Every row belongs to one group in each of 4 separate groupings. Each group adds its own fixed numbers to the row, and there is some noise. The rows also spread widely along 15 directions, which tell nothing about the answers.
Some rows, each with its group in each grouping after it:
[-13.3  17.8   4.1  -4.3   9.7  -0.2  14.9   4.4 -31.9  -2.8  -5.7 -10.7
  -1.2  -6.3  26.0  13.5 -17.1  41.1 -22.2  10.3  15.7 -14.9  43.6]
(1) Fop U q_350
[ 29.0 -16.9 -30.2  -5.3   0.5  41.2  -5.8 -12.8   0.8  -0.2 -26.1  29.2
 -34.2  32.7 -12.7  36.7  10.7   4.8   8.6  -1.8 -12.7  67.0  -3.1]
(2) Maf Q q_399
[-20.5  29.8 -27.5  -0.5  -7.4  -2.6  -5.9 -15.5   2.0 -21.3  12.8  16.2
  -4.2   9.8 -12.6  -8.5   5.4 -16.4 -29.3   8.9  -7.8  40.1  12.8]
(0) tipob Z q_399
[ -2.5  40.6  37.9   1.7  14.5 -26.1  -1.7  -4.0   8.7   8.5  13.5  -0.6
  -6.4 -12.9 -39.3 -10.7  -8.6 -13.5   4.7 -11.7  23.7  -5.9  17.1]
(3) Nud P q_350
[ -9.0 -32.1  33.5   8.0  -2.7 -67.0  -4.6 -28.8  -6.1 -24.0 -14.5 -13.6
  20.0  26.6  29.9 -16.9  53.5  -8.5  11.7  15.1  -6.2 -19.9 -14.5]
(4) Fop P q_207
[ 11.1  -4.1 -22.3 -16.2   4.5  -5.3  -3.2  -5.5 -16.0 -16.6  -4.6  13.9
 -23.4   4.3  -1.0  46.6 -12.0 -34.9  17.5  25.7 -43.6  30.7  -0.2]
(2) tipob X q_207
[ 13.9  14.0  11.0 -47.2 -23.4 -38.3   2.4   0.0   1.8 -53.9  36.8   8.1
  49.1 -19.0  33.5 -31.0  50.2 -13.0  13.0  14.5 -25.5 -31.3 -15.8]
(5) Maf W q_207
[-18.4   2.1 -17.5  21.2  -6.1 -14.3  13.4  14.2 -25.7  33.5  -9.6 -24.3
 -25.3 -18.5 -15.6  -9.7 -39.6 -13.3  33.0  -8.8   8.7 -19.8  31.4]
(5) Nud U q_399
[-17.1  -5.9  -9.7   9.1  15.7  -0.4  -2.9  14.2 -22.9  -5.0  -2.5   7.5
 -11.3  -6.7  -0.5  -3.1 -29.6 -22.3  -1.7 -14.5  10.3  23.0 -11.0]
(1) Fop Q q_350
[-27.6  74.0  -3.2  24.6 -46.8   9.9   9.7 -50.8  14.8   2.2   6.1   3.1
  16.1  -4.4 -22.6  -2.5  10.3 -17.8 -18.7 -19.0  21.4  -3.4  -2.0]
(3) Fop W q_207
[-16.2  20.0 -31.1 -12.8 -39.6  -2.0  21.2   6.2 -21.3  18.8  26.3  21.9
  -2.4   5.2   7.3  -0.4  16.1 -13.7  13.6  -1.4 -27.2   1.7  28.8]
(0) Fop X q_207
[ 17.8  14.4  -6.1   9.6  -1.3  29.0  16.4   1.5  14.3  26.7 -32.0  27.7
 -17.9  14.8 -35.1  20.3  -5.0  -3.0  17.0 -20.6   9.2  27.2  -2.2]
(4) Nud Z q_399
[-12.4   0.6   6.8  13.8  20.0 -13.1  -9.5   5.3 -25.5 -25.0 -14.8   6.0
   8.3  13.3  -8.8 -17.0 -13.3  -2.0  -8.5  -2.7  15.6  -1.6  -2.1]
(2) Nud Q q_399
[-23.2 -20.8 -14.7  16.8  -6.7  -7.6  24.3 -30.9  21.9  31.8   8.1  -9.4
 -29.5  35.6   8.4  19.0  24.9  47.3 -26.3   9.7   6.1  30.1  27.2]
(4) Nud Q q_207
[  3.2 -26.2 -17.7 -18.8  29.6  10.6   5.9  27.7  -1.8   2.8 -27.0   2.0
 -32.3  11.4  -0.1  -0.3 -21.6  21.7 -14.4  31.0  -1.2  20.4  17.7]
(3) tipob W q_207
[  1.0   1.1  13.8   2.0  12.8  15.8   2.0   8.8  14.6  22.4  30.5   0.4
  15.8  16.4 -25.5  -5.4 -10.9  25.9   0.9  -1.0   5.8 -50.6  20.5]
(0) Fop X q_399
[-18.1 -17.3  -4.1  23.5  -8.7   9.6 -32.5 -10.0  -4.3 -11.1   9.4 -22.0
   0.8   4.2  33.7 -37.6  -2.0  16.8  -4.7 -10.9  33.1   3.1  -7.0]
(5) tipob X q_350
[-11.7 -22.6  -0.5  -5.6   3.7  -5.1 -20.6  21.5   3.3  -8.8  -2.9   9.7
   6.3   9.6  -0.1 -26.9  -8.3   1.1   5.4  21.6  10.1 -16.8 -18.8]
(4) Fop P q_399
[ 12.8  15.2  -0.2  -4.1   9.3  14.6   2.3   9.3   2.3   1.3  16.1  -6.9
 -12.1  -9.0  -0.4  -7.6  -7.7  28.3  -4.8 -28.9  17.9  19.4  20.6]
(3) Maf Q q_207
[-19.0  30.5  25.2 -28.9 -11.3  -7.1   7.4  40.0  -9.0 -15.0  48.7  26.6
  25.0 -35.3  32.1  -6.9 -13.1  58.4 -16.0  -1.0  29.7 -24.9  -5.6]
(2) tipob P q_399
[-22.3  -0.6   5.5  11.3  21.1   1.7  -5.9 -22.1  -1.1 -10.1  28.1   8.3
   3.7  33.6 -14.9  22.6   5.3  23.2 -30.4  -4.2   3.8  15.8  17.6]
(3) Maf X q_350
[-29.7  18.0  42.3  20.7 -22.6  -1.0 -12.6 -36.1   8.6 -12.2   8.2 -14.5
  29.3  -9.4  20.3  -5.2   6.8 -11.5 -19.2  -6.8  20.8 -32.3 -36.7]
(1) Maf W q_207
[ 27.4 -17.0 -44.0  -0.4  29.0  -8.6   6.0  -0.7  -2.8 -18.5 -22.8 -10.1
 -11.9  16.5 -28.3  -5.4 -16.4   4.9  41.7  11.1  -0.4  -2.4  15.8]
(1) Nud Z q_350
[ -9.0  -5.9  -9.5  -9.8 -29.3  13.3 -27.2   2.2   0.1 -12.3  37.9  24.0
  17.7   9.0  -3.3 -12.9   8.8 -11.9  17.0  20.5 -14.1 -16.6 -30.9]
(2) Fop W q_207
[ -5.7  18.5 -15.7 -16.0 -14.6   0.8  -2.9  10.5   2.8 -19.9  38.1  37.3
  21.8   4.8 -13.7  -5.2   8.4  15.5  22.2  -2.4  -3.9  -6.6  -1.9]
(3) tipob Z q_399
[ -2.8   8.2   5.3 -38.2  -5.1  -1.8  13.7  28.5  17.3   7.5 -28.3  13.6
 -16.5 -18.3   8.7   4.8 -14.6 -18.6 -10.2  20.0 -11.3 -12.9   2.0]
(3) Nud Z q_399
[-27.3 -36.6   5.9   6.0  -8.1  -3.7 -12.9 -15.6 -20.2 -12.0  41.1  -5.3
   2.7   3.6  47.5  38.0   5.4  35.7   6.9  -5.9   3.6  10.3  -6.9]
(1) Nud W q_399
[ 12.9 -22.2  21.9  -8.1  51.1 -41.7  28.4   7.3 -12.5  -3.9 -13.5 -45.1
   3.8   9.0   9.6  14.0 -11.0  26.6 -24.4  24.2 -17.5 -56.4  60.0]
(4) Fop W q_399
[ -6.9   8.1 -10.0  -6.7 -23.9   5.8  16.7 -28.4  49.2  35.3  -2.9  -4.9
 -12.6  28.5 -22.4 -17.5  30.5  30.1  -7.4  46.8   2.3 -24.5  24.7]
(5) Nud U q_207
[ 29.3   5.5 -51.3   8.7  -3.7  23.5  19.2   5.1  27.6   2.9  10.6 -22.2
 -20.6 -21.5 -10.6  -7.4 -22.0  -1.5  -5.2 -60.6  -2.9  25.9   6.5]
(2) Nud Z q_399
[  7.1 -13.8  -8.2   6.1  16.6   5.1 -29.7 -14.8  18.6 -17.9  24.3 -22.8
  -9.4  -2.1  -9.4  12.7 -26.1 -10.8   9.4   5.8  -9.0   6.8  -7.5]
(5) tipob Z q_399
[ 35.5 -22.2 -25.8  21.0 -12.5  40.2 -40.2  -0.9  20.4  20.1  -5.3 -25.3
 -25.1  15.3 -10.3 -50.0   0.7  -2.2  28.6 -23.9  14.2  10.3  -2.5]
(2) Fop X q_207
[  9.5  16.5   2.6 -23.0   5.7 -11.7   8.1  -0.9  19.9 -26.7 -27.2  -3.4
  -8.5 -20.8  16.3  -2.3  -1.7 -12.2 -22.4   1.0   4.8  17.8 -14.0]
(3) Fop P q_207
[-16.2  -6.0  14.2  15.5  -7.1 -42.5   0.7   0.2 -27.9 -31.6   8.0 -22.6
   9.4 -45.3  54.3  -3.1 -17.9  16.1  32.7 -43.3  43.2  -7.6 -28.1]
(0) Nud P q_399
[-11.9  26.7  -7.9   4.4  -9.9 -15.7   5.2 -29.7  17.7  -8.3   6.5 -20.7
   7.0  20.3 -18.7 -37.9  19.4 -23.3 -42.6   8.9 -16.6 -27.1  45.9]
(3) tipob P q_350
[-13.1  70.5   7.6  -1.9 -28.8  17.1 -27.1 -15.6 -15.3   0.8 -40.7  29.8
 -14.2   9.4 -15.0 -18.0   6.0 -21.7   3.1  30.6  25.7  31.8  14.0]
(3) tipob X q_207
[ 12.3 -20.6  34.5   0.0  17.4   7.4  -3.2   5.7  29.7  11.4  21.0  -2.7
  -0.9   4.8  -7.0 -16.7  14.4  13.8 -12.1 -31.6  15.0  -4.4  -4.8]
(3) Nud W q_350

New rows, each followed by its group in each grouping:
[  7.7  12.2   3.3   0.8  -8.1  17.5  14.5  -5.8  34.1  15.0  -5.4 -14.4
 -15.8  -9.6  11.3 -32.9  14.9   0.4 -47.3 -20.5  11.0  22.0   6.5]
(0) tipob W q_207
[-11.6 -44.8 -16.9   9.1  16.4   1.2  -3.0 -12.2  38.4  -0.9 -49.8 -12.2
 -34.0  18.8   5.2  -6.4  -6.3  16.4 -36.5  29.7  17.0  20.9 -24.9]
(2) Nud U q_399
[ -7.3 -30.5  33.5 -10.6  32.5  11.3 -31.2  28.6  45.8 -14.2  12.5  25.2
  24.9   3.1 -23.3 -34.0 -15.2 -38.4 -17.4  13.1  -1.2 -27.4 -68.7]
(1) tipob X q_399
[ -4.6 -20.1 -42.7  -9.7   0.7  38.8   5.6  -8.0  37.8  -4.5 -21.4  -1.1
 -17.1  14.2  16.3  16.2 -16.2  28.0 -35.1  17.7   8.1   8.1  -9.8]
(3) Fop X q_350
[  1.3  35.3   1.8   6.7 -13.3   5.4  10.3 -15.1   9.5 -25.7  -2.8  12.3
  35.3  14.7  -9.7 -28.0  26.1  20.9 -15.5 -17.6  24.7  -5.3  -9.6]
(4) Maf P q_207
[ -8.5   4.0  10.5   4.7  11.2  -9.6   3.4  -6.0   8.6  -3.0  27.8 -11.8
  13.0   5.0 -17.8 -14.6  -5.3  -3.1  -7.8  -5.0  -0.4 -22.0   1.2]
(5) Maf Q q_207
[-16.8 -10.0  -8.0  23.0 -15.2   7.5 -15.2 -28.7   6.9   0.6 -10.0  -0.2
   4.6  22.6 -25.6  16.8 -15.6 -33.4  22.2   4.8 -10.9 -32.0 -16.0]
(3) Fop P q_399
[ 18.3   7.9 -40.2  34.6  20.4  17.4 -22.0 -19.4  -4.2 -15.6   7.9 -30.1
   1.6  22.5 -51.4 -24.4 -29.5  18.0  16.2   1.6   7.5 -23.9  37.7]
(2) tipob U q_399
[ -6.5 -20.4  28.9 -10.8  15.3 -32.8 -25.7 -13.3   9.7  -5.7  31.5 -27.0
 -10.0   3.9  22.6  12.2   8.3  13.0   0.1  25.5  -9.7 -12.7  15.7]
(3) Fop X q_207
[ -9.6  -0.1   5.3 -19.9  -7.1 -17.0  -9.7  -1.2 -30.6 -36.6  34.5  12.9
  22.6  12.0  21.6  18.3   9.8  30.0  26.2  14.4 -11.0 -22.2  15.0]
(3) Nud P q_207
[  6.5   1.1  20.3 -15.0   7.9 -10.5 -14.4  22.0  13.2  14.3  -0.8  23.4
 -28.4   0.7 -10.8 -11.9   3.1  36.5  23.8  21.4  35.2  28.1 -17.0]
(2) Nud Z q_207
[ 12.6  16.1  34.7 -25.7  -5.5 -10.9  -2.1   0.5   5.0  13.4  -5.4  -8.2
 -33.1 -28.8  30.9  23.9  -2.1  12.7  17.2   8.1  11.5  13.2  14.9]
(3) Nud Q q_207
[ 10.4  13.7  -2.9 -14.7  -4.1  17.1 -15.4  -4.4  20.4  -0.2  10.4 -11.3
 -14.8  -1.2  -8.0   1.4 -11.5  16.0   6.6  16.2   6.1  -6.5  18.6]
(3) Nud P q_207
[ 10.6  20.7   2.0   2.5 -10.0  16.3 -33.5  -2.1  12.7 -12.0 -12.7   3.1
   1.3  -2.2 -16.4 -51.4  -5.7 -17.8  25.5   7.8  31.0  -3.2 -23.1]
(0) Nud Q q_207
[ 15.5  -7.8 -30.4  -1.4   9.7  11.8   3.2 -22.2  63.0  -0.1  16.9 -39.0
 -29.1 -22.8  -1.4  18.0 -17.7  -8.2 -27.4 -25.8  -7.8  25.4  -2.5]
(3) Maf X q_399
[  3.5   7.3  21.8 -11.9  -2.9 -19.8 -29.4   0.9  -1.0 -25.2 -14.9  -7.6
 -12.5 -32.3  26.6 -11.6 -12.3 -36.1  18.6   9.7   7.7  10.1 -26.5]
(3) tipob Q q_207
[-11.7  41.8  -8.4  -3.5  -7.8  -5.4  13.8  -5.9 -27.0 -18.7  -9.7  13.7
   5.8   7.3  -7.8  -9.9   9.3 -18.6 -17.1 -13.3  -6.8  17.9  26.3]
(3) Maf Q q_207
[-19.0 -30.5   7.2  12.9  -0.6  -8.6  -5.3  -2.5  32.1  33.8  -9.1   8.7
 -20.9  31.8 -21.3 -36.1  27.1 -22.2 -18.7  -8.9   0.8  15.8  -7.1]
(3) Fop Q q_399
[ 24.7   0.3   3.9 -16.6  12.1  17.9   0.6  34.1  27.6   4.2 -33.0  22.7
   7.6   9.8 -13.4 -59.2  11.2  31.2  13.3  -3.2  38.5 -13.7 -18.0]
(3) Fop X q_207
[ -1.1  36.3   5.2  15.9  -4.4   0.9   8.3 -31.5 -15.9   9.4 -13.8   3.5
  -2.8  26.1 -17.6  13.5   7.2  10.7  -0.4  13.7   7.8  -3.2  45.5]
(4) tipob Q q_350
[ 12.4  -3.9  17.3 -27.9   0.5   1.2 -20.2   8.8  36.6 -14.3  24.5  14.7
   7.1  -4.4  -5.9 -19.5   8.9  12.2  13.7  11.3  13.3 -16.5 -20.8]
(3) Nud P q_350
[-10.9   2.4  21.8  -1.3  -6.4  -4.3   1.4  20.5  27.5  47.7 -24.6  -6.0
 -36.0  -3.3 -19.8 -50.0   7.2 -22.4 -24.2 -11.7  15.8   4.9  17.6]
(3) Maf P q_399
[ 13.4 -11.9  29.2  26.9  -3.4 -25.1 -12.5 -32.6  34.7  30.5  24.5  -7.4
  -6.0  16.9 -38.6  -2.3  30.1 -39.8  47.4 -23.6  -8.8  -0.5 -17.7]
(4) Nud X q_207
[-13.2  34.2 -23.6 -11.7 -19.3  17.1  -9.6 -12.7   6.5   7.2  -2.3  22.4
 -13.4  26.9 -16.4  -6.6  20.2   7.4 -20.9  22.5   0.5  29.6  37.7]
(3) Fop X q_399
[  6.3 -26.8  19.1   6.2  14.4 -10.2 -18.9 -25.6  18.1  17.1  -0.3 -20.9
 -18.9  38.9 -21.1  -6.0  31.1   7.1  -0.8  17.7 -14.3  -8.1  38.9]
(3) Maf U q_399
[-54.8  -2.2  12.0   7.9   2.9 -15.7 -21.5  20.5 -14.5  22.4  17.5  -1.2
 -23.7  -9.1 -13.0  -4.1 -46.3 -13.8 -17.5  34.0  12.0 -13.3  -2.0]
(2) Maf Q q_399
[-29.0 -22.3  36.9  16.7  19.1  -9.5   2.3   6.1  12.2  38.6  36.2  -9.4
  -1.7  18.9 -27.8  -8.4 -12.6   5.1  -8.4   1.2   1.9 -35.5   7.8]
(5) Nud Q q_207
[ -6.1  24.3  19.2 -22.6 -17.6   1.0 -15.2   4.7   8.7 -25.2   3.8   2.7
   9.3 -18.2  31.6 -27.1   8.9  11.0 -18.8  -0.6  24.2  -8.8  -1.4]
(3) Nud P q_350
[ 18.3  -3.4  -3.6  -2.0  16.1  22.7   8.1  12.2  -3.1 -13.0  -0.5  -1.9
  17.6  18.0 -11.7  -6.1 -11.7  17.4 -18.7 -12.5  -7.4 -30.4   8.6]
(2) Fop P q_207
[-19.2  13.0  21.7  16.5  -7.6 -17.4  24.1   0.9  -8.7  28.2  19.3  -1.0
  -5.8  -3.2   0.6   4.0   3.1  31.2  -5.5 -27.3  27.7  -2.9  20.0]
(4) Maf P q_350
[-31.7  23.6 -16.9  12.3 -37.5 -12.0  24.9 -22.3  10.3  18.2 -16.1   4.4
 -19.8 -18.0  23.8   8.6   1.1  -8.4 -11.1  -5.2  17.6  21.4  -7.0]
(0) tipob X q_399
[ -1.9 -18.8 -12.4 -17.0  16.4 -23.1  -8.2  17.7  29.4  22.2  16.2 -17.5
 -24.1   4.4 -24.6 -39.7  -6.7 -28.2  -4.5  40.1 -20.3 -16.3  16.5]
(0) Fop X q_207
[  0.7  18.8  29.2  -3.5  -5.7   3.9 -39.0   6.1 -23.7  -9.0  25.2 -10.2
  -0.9 -20.6  18.2 -16.1  -7.2 -31.5   7.4 -18.8   0.0   9.0  16.8]
(1) Nud Q q_399
[ 14.8 -29.6  32.4 -11.3  23.8  15.6  20.6  33.6  -5.9  -0.7  -4.7 -10.5
  19.9 -17.0  19.9   9.4 -25.0   4.2  -6.8 -26.3  -8.0 -51.8 -12.7]
(5) Maf W q_399
[  7.7  13.9  11.0 -10.8  -3.7  -5.7 -16.2   1.8  11.1  -2.9  -4.4   4.7
  -8.9  -6.2 -13.5 -25.5   5.4  -4.5  21.2  10.6  17.8   5.3  -6.4]
(3) Nud W q_207
[-14.6  -3.7  -5.8 -16.2 -13.7 -13.2  19.6 -14.3  33.5  -5.3   4.0  17.6
   2.8   8.8  19.2  -4.7  40.2   4.8 -33.3   2.9  -5.0  18.0 -14.5]
(0) Maf X q_399
[-23.9   2.1  -0.2  15.5  -3.3 -45.4  -2.8 -27.8  19.6   9.5  27.9 -32.0
 -13.9 -17.8   1.8  12.6 -15.0  -1.8  13.5  17.2  15.3 -16.9   1.8]
(4) Nud X q_350
[-27.3 -19.0   4.2 -16.6  -6.6  23.0 -19.7  15.7  -9.7   7.0  36.4  26.6
  -8.1   7.5  31.5  50.6 -18.3  40.9  -1.4  35.1   1.9  14.5 -14.3]
(4) Fop X q_207
[ 19.6  -7.5  11.8 -11.0  21.4 -10.9   1.0  19.3  18.0   9.6 -25.0   9.6
 -12.1   8.9 -35.1 -36.6   7.4   7.6  22.3   9.8  23.6   3.9  -3.3]
(5) Maf P q_399
[ 23.7  25.8  -9.4 -14.1  -9.7 -17.9  -2.8   3.1  -0.4 -11.3 -14.7 -22.4
 -26.4 -59.9  22.7   6.8 -26.4   5.0  51.4  -7.7  33.0  16.6  -6.3]
(1) Maf P q_399
[-34.5   1.0   8.4  49.6  12.8   3.4 -16.2 -35.9   8.2  13.9 -39.5  -4.1
 -21.2  24.8 -47.0   5.0 -32.3 -19.9   3.1   5.5  38.0   9.6 -31.7]
(3) Maf Q q_207
[  2.8 -11.8 -44.4   6.6 -27.9  21.3 -23.3  -7.7  43.1  18.9  17.6   1.4
 -12.3  28.4 -35.3 -44.6  16.7 -34.2   3.3  12.3 -28.2   3.2   7.0]
(4) tipob Z q_399
[-18.3  22.9  10.8 -20.3 -17.9  44.6 -10.6   5.8  33.5  20.6 -29.3  16.2
 -10.0  16.6   3.0 -19.1   2.9  15.5 -54.6  32.7  17.2  -7.8  16.5]
(3) Nud X q_399
[-16.3   7.2   5.2   1.5  -0.7 -23.5  14.8   1.4  12.0  10.2  -5.9  18.2
  14.9  20.2 -41.9 -42.8  15.2 -33.0  -2.5  24.7  -9.1 -38.8   3.7]
(0) tipob W q_399
[-37.8   3.1  59.8  -9.4  12.5 -51.3 -20.7 -14.7 -16.0   0.7  21.5  -5.4
 -13.0  -9.2  24.4  40.9   3.0 -29.2 -14.0  30.1 -14.0  10.4   9.5]
(1) Nud X q_399
[ 27.3  42.8 -10.3 -31.9 -38.7  14.0 -13.1  -9.4  21.1 -12.2  25.7   1.2
  11.5 -27.7   8.6 -18.5   8.2   5.7  45.6  17.1   5.8 -23.6   1.6]
(1) Nud Q q_207
[-27.7  12.6 -25.6  18.9 -13.8 -12.5  26.5  13.9 -45.6  -7.4  -7.4  31.0
  18.9   3.3  -5.7 -13.6 -11.6  -4.6  28.5 -36.2  19.9 -12.3  -6.4]
(3) Fop Q q_350
[ -0.2   3.5  10.3 -29.3  21.2 -23.3  29.6  14.9  10.5 -53.9  32.7  18.4
  51.4   6.7   6.4 -19.6  33.8  -0.1 -55.1 -36.0 -28.5 -13.5   0.9]
(3) Maf P q_399
[ 35.7 -11.7  -6.2  19.7  15.6  34.3 -11.9 -11.9   7.9 -11.4 -23.1   3.6
   6.9  38.8 -36.4 -21.9  15.6 -16.8  -5.3 -34.4 -11.6  10.6   5.3]
(2) Nud U q_399
[  5.9 -31.0 -25.0   8.7  20.3   6.7 -40.5 -20.0  27.2  -6.9  33.9 -17.4
 -27.6  10.0 -17.5  21.2 -23.7 -19.4  12.2  23.8 -15.6  27.5  -8.4]
(4) tipob X q_350
[  7.9 -28.3  48.9  -8.1  35.4 -52.9  11.3  31.1  -3.1   0.9  21.3 -43.2
  -5.9 -37.2  25.7  -1.9 -22.9  -0.2  -8.3 -27.1  -4.8 -41.6  12.8]
(2) Nud P q_399
[-38.5  -0.6  10.5  24.2 -13.2 -15.7  -7.7 -26.8 -13.8  -2.0 -18.8   0.1
  -7.5   6.3   4.8  15.7  -8.6   0.2   8.8  10.2  29.0   8.0 -22.1]
(5) Maf P q_399
[ 13.0 -10.5 -18.6  12.5   0.9  14.1  -8.7 -14.0  -3.1 -27.2  -6.0 -16.3
  12.4  23.1  -0.5 -11.4  -5.3  28.4   8.7  -1.8   8.7 -23.7   1.9]
(2) Nud P q_207
[ 11.8   4.0   4.1  10.2   8.5  10.3  11.0   6.6  15.7   8.1 -13.0  -5.6
 -10.0 -14.6   8.5  -8.5 -17.6  23.7  -7.7 -23.9  32.8  -3.2 -10.7]
(2) tipob X q_350
[ -5.6  -1.9 -20.3   2.5   4.8 -37.2   3.0 -10.9  26.7 -19.5  25.7  -7.1
  15.3   0.2  -0.1 -46.0  18.0  36.2  23.2  11.5  28.0 -12.1 -14.7]
(1) tipob X q_207
[-12.1 -22.7  23.9  -1.2  24.0  -8.7  19.6   0.2   9.8   8.3  63.4  -0.7
  25.2  22.5 -14.6  10.6  15.3   7.0 -32.4 -15.3 -34.3 -28.4  12.7]
(1) Fop W q_207
[ 15.8 -29.8 -24.4  10.2  19.6  43.3 -30.7   0.0  -5.3   4.6  23.7  12.6
 -13.1  43.1 -37.3   9.0 -18.0  19.8  35.7  11.9  -3.3  11.7   4.3]
(0) Fop Q q_207
[ -9.9  -3.6  -6.1  27.2 -15.9 -10.4  -4.4 -30.4   7.2  37.6  34.3 -31.5
 -36.9 -12.9 -16.3  24.9 -18.5 -26.8  24.8  -9.2 -10.8   6.3  21.5]
(0) tipob W q_399
[ -9.2   0.9  10.0  -7.1 -11.0 -16.7   9.8 -39.7  23.1 -22.3 -63.8   4.7
  -7.6  19.8  16.3   2.8  38.1 -46.0 -45.3  19.2 -13.4  32.9 -17.3]
(5) Nud P q_399
[ -3.8 -20.1  35.6   3.7  22.9 -12.4 -22.5  10.8   4.3   6.4  44.8 -15.4
  -6.7  16.5  -9.7 -26.2  14.8  13.9 -16.6 -22.3  -0.3   5.6  23.4]
(3) Maf P q_207
[-13.9  21.8  22.6  59.4 -21.1   9.4  -2.1 -40.8  37.0  38.4 -21.5 -28.7
 -13.7  -2.4 -27.6 -18.8 -10.9 -35.7  -1.2 -53.3  29.7 -12.2 -20.5]
(3) tipob Z q_207
[-32.7 -11.3  -0.3  35.4  -8.2 -24.7 -14.5 -28.1  -3.9  -1.6 -26.1  -3.7
   4.5  26.4  -6.6 -19.2   3.0  -1.2  24.4  11.8  26.4 -24.8 -11.5]
(3) tipob X q_399
[ 13.0 -40.8  47.4   0.5  39.6  -1.2 -22.9  26.9  -3.5   5.0  47.6 -14.3
   6.5  28.6  19.3 -37.8  33.5  39.4 -29.2 -49.2   1.0   9.6  31.1]
(3) Fop X q_207
[-18.7 -20.0   8.7   5.7   3.8 -29.3   9.1   6.7  -6.5   7.4  16.4   2.5
  -2.5  14.0  20.4 -20.4  24.0  25.6 -20.1 -11.7  11.9   2.5   6.3]
(2) Fop X q_350
[  3.0  45.5 -31.4   2.7   8.6  -7.0   6.6  -4.0   0.9 -33.9 -37.4  17.4
  -1.9  -9.5 -27.7 -26.5 -19.6  22.7  10.4  15.8  55.6  23.7 -28.0]
(2) Maf Q q_207
[-42.0   0.1 -28.8   5.8 -34.6  -5.5  -6.3   6.2   1.1  13.4  39.8  -1.6
 -16.1   3.2   5.7 -43.0   6.7  -6.6 -36.5  -6.6   1.0  15.1  15.8]
(2) Nud P q_350
[-14.5   7.0  -1.6  14.3  11.8   6.7   2.3  12.7  -9.5 -13.4 -14.9  25.6
   9.2  -0.9 -11.4   4.4 -19.0 -22.5  -9.1 -27.3  14.6  26.5 -34.9]
(4) Maf X q_399
[  9.9 -24.3  25.5 -26.9   7.2  -5.1 -10.3   4.1  38.3 -11.8  37.5 -21.2
  15.9  10.6  15.9 -22.5  27.4   0.5 -35.4  -0.8 -35.4 -38.6   9.7]
(3) Maf Z q_207
[ -3.9 -17.4  35.8  -8.5 -14.3 -20.3   3.1 -16.4   0.7  -5.8   3.1   1.2
  12.8  -2.6  34.1  24.1  23.9 -49.2   8.1 -11.4 -35.5 -14.3 -24.5]
(1) Nud X q_207
[-35.4 -35.0  -7.8   5.6  -2.5 -31.0  26.7   7.3   9.6  28.3  19.5   8.1
  -3.3  30.8  -8.4 -11.1  15.5  13.7 -10.8  13.9 -14.4 -24.8   3.4]
(2) Nud X q_207
[ -7.7 -12.7  17.7  11.2   3.0 -60.2  21.2 -22.6  11.7  -1.7 -17.8  -1.4
   0.0   9.9   8.2  -7.5  37.5   5.0   8.1  -7.5  14.2  -0.6 -14.6]
(2) Nud X q_399
